There are 4 ways to turn a row about zero (a turn may also mirror it). The second row of each pair is the first, turned, with some noise. The first 36 pairs use one turn. New pairs use 2 turns, one after the other, and a turn may come again.
Some pairs, each with its turns in order after it:
[  3.9  -1.6 -13.8   4.8 -22.8  -8.9   7.2  11.6]
[16.7 -3.9  2.2 -3.9 -2.8 -1.5  1.4 23.7] -> repas

[ -2.4   2.8  -2.0  12.0  10.7 -37.9   0.1 -15.7]
[24.4  5.7 -2.1  7.1  4.2  3.4 25.3 27.0] -> Dulep

[ 11.4  -8.8  10.5   5.5 -22.7   8.6   5.8 -19.7]
[-12.4  13.8  12.3 -13.3   9.6   8.8 -18.7  -0.3] -> pez

[ 17.7 -43.0 -16.0  -1.1   5.1  40.5 -14.7  26.1]
[-51.0 -14.1 -24.5  -6.7 -20.1  12.9 -28.2   3.9] -> Dulep

[  1.4  37.3  26.4 -17.3  16.3 -18.6 -17.1   7.8]
[  1.4  25.5   6.8  23.8   9.4  25.2 -14.7 -33.1] -> kon

[  1.5 -21.6  30.3   1.5  33.8  10.6   4.4   6.4]
[ -5.8   0.4 -24.8  -8.3 -31.8  22.0  -9.6 -15.2] -> pez

[-10.7   8.0   1.2  28.6  11.5  17.1   8.9 -16.3]
[-24.0  -8.4   9.5  13.3  20.9  17.0 -12.2   4.0] -> repas

[  2.4 -20.5 -15.7  -9.9  12.8  17.0   7.5  -7.8]
[  2.5  -3.4  12.2 -28.4  -8.9  -7.5  14.3   6.8] -> kon

[15.9  8.5 24.5 -6.9 -2.7  7.7  6.1 15.6]
[ -4.4  -6.4  -7.2  18.2 -27.1   0.5  18.4  -3.2] -> repas

[10.2  8.4  0.8  2.5 -1.2 29.4 29.7 -1.3]
[-5.5  5.9 15.5 19.7 -9.1 27.9 11.0 10.3] -> repas

[ 27.3 -11.9  11.6  19.8  -3.2 -31.9   4.3  15.5]
[-4.7  4.6 -2.6 35.4 21.5 -8.8 26.8 13.0] -> kon

[  6.9  15.5  27.0  14.8 -24.8  -4.6  -5.9  -9.0]
[ 10.1  -3.4 -12.3  37.8 -10.8   9.6 -16.7   7.6] -> kon

[-17.5 -24.3  -1.0   4.5   0.8  -2.1  -1.2  13.5]
[-23.1 -19.4  -7.7  -7.2   3.9  -6.7  16.9  -4.7] -> kon

[ -2.0  26.5   8.4  11.1  26.2  15.7 -43.8  17.1]
[ 17.9 -21.9  -9.4 -22.4  -3.1 -11.3  33.3 -40.8] -> pez

[ 29.6 -17.4  29.3  -1.9  14.1   5.1 -11.4  -3.0]
[-24.2  -1.0  -0.9 -12.0 -15.9  29.4  -2.4 -29.1] -> pez

[-25.6  -7.5 -16.2  -1.4  -6.6  41.3 -17.2 -11.2]
[  5.8 -36.9   4.5 -35.9 -22.3   2.0 -17.3  -1.5] -> kon

[-10.3  15.5   5.4  27.0  18.6  15.4  11.4  -8.2]
[ 22.5  -0.7 -29.6 -12.5   1.8  12.8   0.6  -3.6] -> kon

[-21.6  -0.6   2.5   3.9  -1.9  -0.1  38.4 -20.4]
[  2.2  10.5 -10.7 -11.2  -6.6  -5.9 -27.8  35.1] -> pez

[  8.1  18.0  -4.8 -45.2  -3.3  -5.7  15.6  17.5]
[ 24.8 -21.8  12.7 -10.8  14.3  22.8 -28.8 -16.5] -> Dulep

[ 17.6  16.9  -3.1 -43.3  -3.3  -0.9  19.5  -3.0]
[-13.3   4.7  -8.1   3.8  21.8  24.9  27.8  28.0] -> pez

[ -2.2  28.7  10.0  17.6 -22.4  21.7  -0.2   4.5]
[  7.3   1.9  -9.6 -23.4  31.5 -17.0  -4.4 -10.1] -> pez

[ -7.7 -21.5   3.4 -16.6 -16.9 -35.0 -13.2  11.4]
[ 26.6  -5.9 -26.5 -29.5  -2.4 -16.6   4.0   1.5] -> repas

[ 17.7  11.6 -19.0 -16.3  -8.9 -13.5  -3.4  -4.9]
[ 23.1 -18.8   1.7   4.1 -12.9  15.2  -2.0  -6.9] -> Dulep

[ 12.8 -12.9  21.8   2.7  -3.8   7.4  30.0  -7.6]
[-23.0   5.6 -14.1  -9.1   1.4  22.0 -25.7   7.5] -> pez

[ -1.2  23.1   2.4  -3.7  -6.0 -17.3   5.5  -5.1]
[ -5.0  -9.6   8.0  -7.6 -22.8  -5.1 -14.5   6.2] -> repas

[ 25.0 -20.8 -17.6   2.3   1.5  23.5  -3.4  17.5]
[-26.4  -5.4 -23.3  -3.6 -21.5  18.4 -14.2  -4.2] -> Dulep

[ 19.3  -5.2 -19.1 -15.5   2.7  10.1  11.6   4.1]
[ -2.5  -7.6  -0.2  -7.2 -13.9  28.7 -17.0  -8.1] -> Dulep

[-26.5  14.6   7.2  32.4   5.8  -9.3 -28.4   3.3]
[  2.2 -27.8 -17.7   6.4  24.8  28.6 -16.1 -15.3] -> kon

[ -7.6  -3.1 -14.4  -2.4  33.1   7.5 -24.3  -0.6]
[-25.9 -20.6  -1.3   3.3   8.5  10.9  22.7  12.2] -> Dulep

[11.1 -6.8 12.9 -6.6  9.8  6.3  7.9 -3.5]
[  0.4  -0.5  -2.1   7.5  -5.7  13.5   7.6 -15.8] -> repas

[24.2  8.4  8.9 -1.8 10.1  8.4  1.9 12.3]
[  3.4   3.8   2.1  27.7 -14.7  -3.3   6.2  -7.3] -> repas

[24.3 10.5 21.7 12.3  7.5 -5.9 -7.0 11.2]
[  3.6  10.9 -24.4  23.9  14.5   3.9  -2.0  -7.2] -> Dulep

[-15.5  13.2  -7.3 -16.2 -17.5  13.6   1.7   4.1]
[-14.0  13.7   8.3 -15.5  -8.7   0.4  10.9  16.8] -> repas

[ 13.4 -31.5  13.7   8.1 -38.3 -21.3   8.5  -7.1]
[ 23.9  21.0 -10.8   2.7 -27.7 -20.3 -27.6  26.6] -> Dulep

[ 21.5  23.4   8.1 -12.6 -12.2   4.4  13.7  19.6]
[-15.6   2.6 -20.1   3.5  35.3   7.1  11.3   1.7] -> pez

[-14.2   4.4   2.3 -30.7 -14.0  27.5  18.7   5.6]
[ -8.9  10.4  -1.7 -16.4 -35.3 -18.2 -13.7  -9.9] -> kon

New pairs, each followed by its turns in order:
[-15.7  -0.6 -24.6  14.5   7.5  26.8   4.5  -5.1]
[-16.1   4.1  -3.4 -30.3 -13.2  25.0   6.3   6.3] -> Dulep repas

[-22.3   1.8 -18.2  44.9 -36.8  -5.4  14.9  15.9]
[ 38.1  25.5 -17.2  -4.2  32.3 -22.2 -28.1   3.0] -> kon repas

[-10.1  10.1  -9.0   4.8   3.5  14.3 -16.0  14.6]
[10.2 16.4  5.7  1.0 -0.2 -1.3 13.1 18.6] -> pez kon

[-16.4   0.7 -36.2   3.0 -28.8  -7.8  -0.8   8.8]
[ -8.3   0.7 -25.5  24.0   8.9  13.8  30.0 -14.7] -> repas pez

[-24.5  23.4  -5.3  17.0  -0.5   9.4 -36.9  -1.4]
[-34.6   6.6 -12.5  -6.9  28.1  22.3   3.3 -19.1] -> repas kon

[  0.7  23.5   7.9  12.3 -13.2  -1.0  -3.2   1.0]
[  3.9 -17.4  19.1  -4.0   2.5  -5.3  -3.2 -16.4] -> kon pez

[32.5 30.6 20.1  3.6  9.7 -2.2 11.2 54.2]
[-20.3   6.7  21.4 -26.4 -24.9  27.7  41.2  26.4] -> pez Dulep

[  0.4 -24.0 -39.1 -10.5  -5.4   3.9  13.1   3.4]
[-35.3  22.2   5.9   6.0   7.4   0.4   6.8 -18.7] -> kon kon

[ -7.5  -1.2 -25.2  12.7   9.7   9.4  23.2  15.0]
[ 27.4   0.4  -1.2  19.9  20.5 -14.2   3.3  -0.4] -> pez repas

[-9.7  5.2 -2.6  5.1  7.3 -5.9 16.5 13.0]
[ -2.3   5.7   5.8   0.2   5.5 -17.4   5.3  14.5] -> repas repas

[ -5.4 -11.4  -4.3  -4.7  -1.9  13.5  10.4 -19.1]
[-16.2   7.4  19.0   6.7   9.2   3.2  -5.9 -12.3] -> repas Dulep

[ 23.6   5.0  20.1   1.0  15.9  -2.1   5.4 -23.8]
[ -6.6  -5.4  18.9  26.0 -14.6   7.8   9.1  17.7] -> kon repas

[-22.5   7.1 -40.7 -10.2   0.4 -16.9   0.4 -21.5]
[-16.7  31.7 -16.9  -3.5 -11.8 -27.5   8.4 -18.7] -> kon repas

[  0.3 -11.0  -4.5  -3.1   0.0  -0.3  -2.5  32.5]
[ -6.4 -21.8   1.2  13.2  19.5  -6.5   2.1   6.8] -> repas pez

[  3.2  14.0 -29.1  -9.3  50.6  12.2  -8.4 -27.5]
[ -7.7 -15.4  21.8  32.3  14.3  23.7 -35.6 -29.6] -> kon Dulep

[ 6.7 41.6 21.3 13.7  2.4 -4.9  0.8 19.3]
[  8.9  -9.0   9.6  22.3 -25.5  -1.9   7.1  40.4] -> pez pez

[-10.3 -13.2  11.5   4.4  18.2  16.9  23.8   8.7]
[ -5.6 -12.6  17.8   0.0  27.5  -7.8  11.6 -16.3] -> Dulep Dulep

[ 32.0  -8.2  -6.6  19.2 -20.7   1.4  17.9 -27.2]
[-12.2 -13.9 -21.5  34.3  25.8  -6.0  -4.3 -20.4] -> kon pez

[-24.9  18.0  -2.0  10.9 -23.1   0.0   7.4  35.4]
[  5.3 -16.8 -28.5 -43.0  12.5   0.6  -6.8  -1.2] -> repas Dulep

[ 31.9  25.6 -24.5   2.6  13.1 -13.4 -14.2  17.8]
[ 12.1  -3.5 -23.7   5.5  22.6  38.7 -13.9 -10.8] -> pez repas

[ 24.2 -11.5  -2.0  10.3  -6.6   6.3   2.2   9.9]
[-24.1  -9.2  -7.5   9.5  -2.2  -1.4 -13.7  -0.3] -> kon pez

[16.1 -3.5 -3.6 -8.6 20.9 11.4 -6.9 16.1]
[-12.7 -20.2   3.7 -18.2   8.8 -20.6  -7.0   4.4] -> repas pez

[-29.8 -15.8   1.8 -21.9 -42.7 -31.5 -20.4  17.8]
[-40.4 -39.8 -20.1 -10.0  12.3  35.8  -6.0 -13.4] -> kon kon

[ -3.5  13.2  22.9 -42.1 -25.0   0.1  39.6  -4.4]
[  1.0  12.1  13.8  -4.5  29.0 -54.8  17.6   8.2] -> kon pez

[ -3.4 -12.9  -1.4  33.7 -33.8  -1.2 -11.2 -11.7]
[ 10.5 -14.5   3.5  35.4  23.7 -19.9   7.3  15.9] -> pez Dulep

[-13.1 -19.0 -43.9  11.0  26.8  -8.3   3.5 -11.7]
[-11.8 -15.1  17.6 -10.0  32.1  32.3 -24.3   2.4] -> kon Dulep

[  9.7  19.1   8.7 -12.2   2.7   8.1 -19.0  13.5]
[  4.3 -10.6  18.0  -4.3 -25.2   2.4 -15.0  -0.5] -> Dulep pez

[  6.4   0.7  21.1   8.6   0.5  22.7 -23.8  19.9]
[-13.1   1.4  21.9 -11.8  -8.6  10.3 -32.8  -1.3] -> kon pez

[20.8 -2.9 -6.4 -9.4  1.5 11.4  3.9 -4.3]
[ -7.0 -16.5   4.9  12.2  -7.3  11.7   7.2  -0.4] -> repas repas

[ -2.0  -2.4  15.3 -18.5 -13.2  -6.2  29.1 -11.6]
[ 15.3   2.3  13.4  28.8  -6.8  16.4  -7.9 -16.1] -> Dulep kon

[-20.5   7.2  -8.7   1.5  -0.3   8.9   8.2  -8.2]
[  4.1  16.8   7.7 -13.8   2.0 -10.6   7.6  -2.8] -> kon repas

[29.7 18.0 -7.1 -1.9 14.4 -7.4  4.0 -3.1]
[  4.8 -12.8  -2.9  31.5  -6.9  14.2  -2.1  13.2] -> repas kon

[-10.9  -1.0  -5.5  23.2   4.3  13.4   9.8  -4.3]
[  6.5 -17.7  -7.3  -8.3   2.9   6.1  10.2 -23.2] -> repas kon

[  8.1 -12.7 -15.0  -0.5  16.9  23.8 -15.4 -20.7]
[ -9.7  18.2   6.3 -24.3  -2.3 -31.6  -3.5  -1.7] -> Dulep Dulep

[-13.8  30.6   2.0  -5.6  -1.8 -27.9  -0.3 -13.5]
[ 10.2   3.4 -27.0 -13.6 -23.9   4.6 -17.8  14.9] -> pez repas

[  3.5   8.1   1.3   8.5 -11.0  10.4   5.5  25.8]
[ 13.8   0.3   8.4 -13.8  19.6  14.9   6.3   8.7] -> pez kon

[  4.5  11.4 -39.6   3.8  -1.1   5.7 -22.7   4.7]
[ -6.3   5.1  26.3  12.3  -1.2  20.0  27.3 -13.2] -> kon kon

[ 36.1   7.3   7.9   7.5 -19.0  15.5 -15.9   4.1]
[-21.6   8.4   3.8  -4.8   8.5  14.1  -6.1 -36.1] -> pez repas

[-49.3 -26.9 -21.7  -0.2  24.8   2.3 -26.7  10.9]
[-34.7   3.6  14.2 -42.1 -35.0  17.5  17.7  -4.8] -> kon kon

[  0.4  14.5  23.3   6.5  37.7 -25.7  40.8  -3.7]
[ 48.6  22.6 -14.1  -8.9  -6.3   8.8   2.9 -36.9] -> Dulep kon

[31.2  8.0 24.2 -1.1  4.9 -4.7  9.3 -4.8]
[-19.6  24.2  -6.7 -23.1  12.8  11.3  -1.1   3.0] -> pez repas

[16.6  4.9  8.3 -0.9  3.2 -4.3  3.7  8.3]
[ 12.1   8.5 -13.7   7.5   7.3   4.8   1.3   7.2] -> kon kon

[14.3  7.0 -7.2 -3.3 -3.4 -5.0  7.4  6.9]
[-15.3   6.1  -3.6 -11.8   4.6   4.9   8.6   7.2] -> pez Dulep

[-41.4 -25.0 -18.5  41.7 -12.7  17.6  -2.4  -8.0]
[  2.9   1.3   4.9 -39.9  15.1   3.2  28.7 -49.6] -> repas kon

[ 12.0 -21.0   3.3   0.1  12.9  39.6 -14.0 -27.2]
[  2.0 -11.1 -19.2 -38.4 -24.5   6.3 -14.3  22.0] -> repas pez

[ -8.4  16.8  27.8 -30.3  -5.2   5.7  13.3   4.4]
[-15.2  -8.6   5.6 -25.3 -25.6   6.4  16.0 -16.5] -> Dulep pez

[ 12.5   9.2   0.2   7.2 -19.8   2.4 -34.0  -2.1]
[17.0 19.9 -2.9  0.2 18.3  4.5 -7.8 28.3] -> repas Dulep

[  6.3  14.2  12.4 -28.3  48.8  16.1 -29.9  -2.5]
[ 35.4  10.0  30.6  12.6  -8.9 -23.5  44.7   3.2] -> repas Dulep

[ 5.1  9.6  7.7 18.5 -7.0 -8.0 -0.3 -7.8]
[-12.4  -0.3 -17.7   0.6  -6.7   5.2   9.8  -7.1] -> kon Dulep

[-23.8   3.7   9.3   4.5   8.0 -14.2 -23.6 -11.4]
[  8.0   7.9  14.8  13.0 -26.9  -5.6  18.5  13.1] -> repas pez

[ 14.0  17.5  -2.2  -6.7 -15.4  -7.5  -3.1  31.6]
[ 11.9  -1.1  33.5 -16.3   4.9   4.0   4.8  19.3] -> Dulep kon

[-43.4 -22.2  -0.1  15.0  11.0 -10.7 -25.5 -20.7]
[-12.1  38.1 -19.2  -4.9  23.7  21.2  24.9  -5.2] -> kon repas

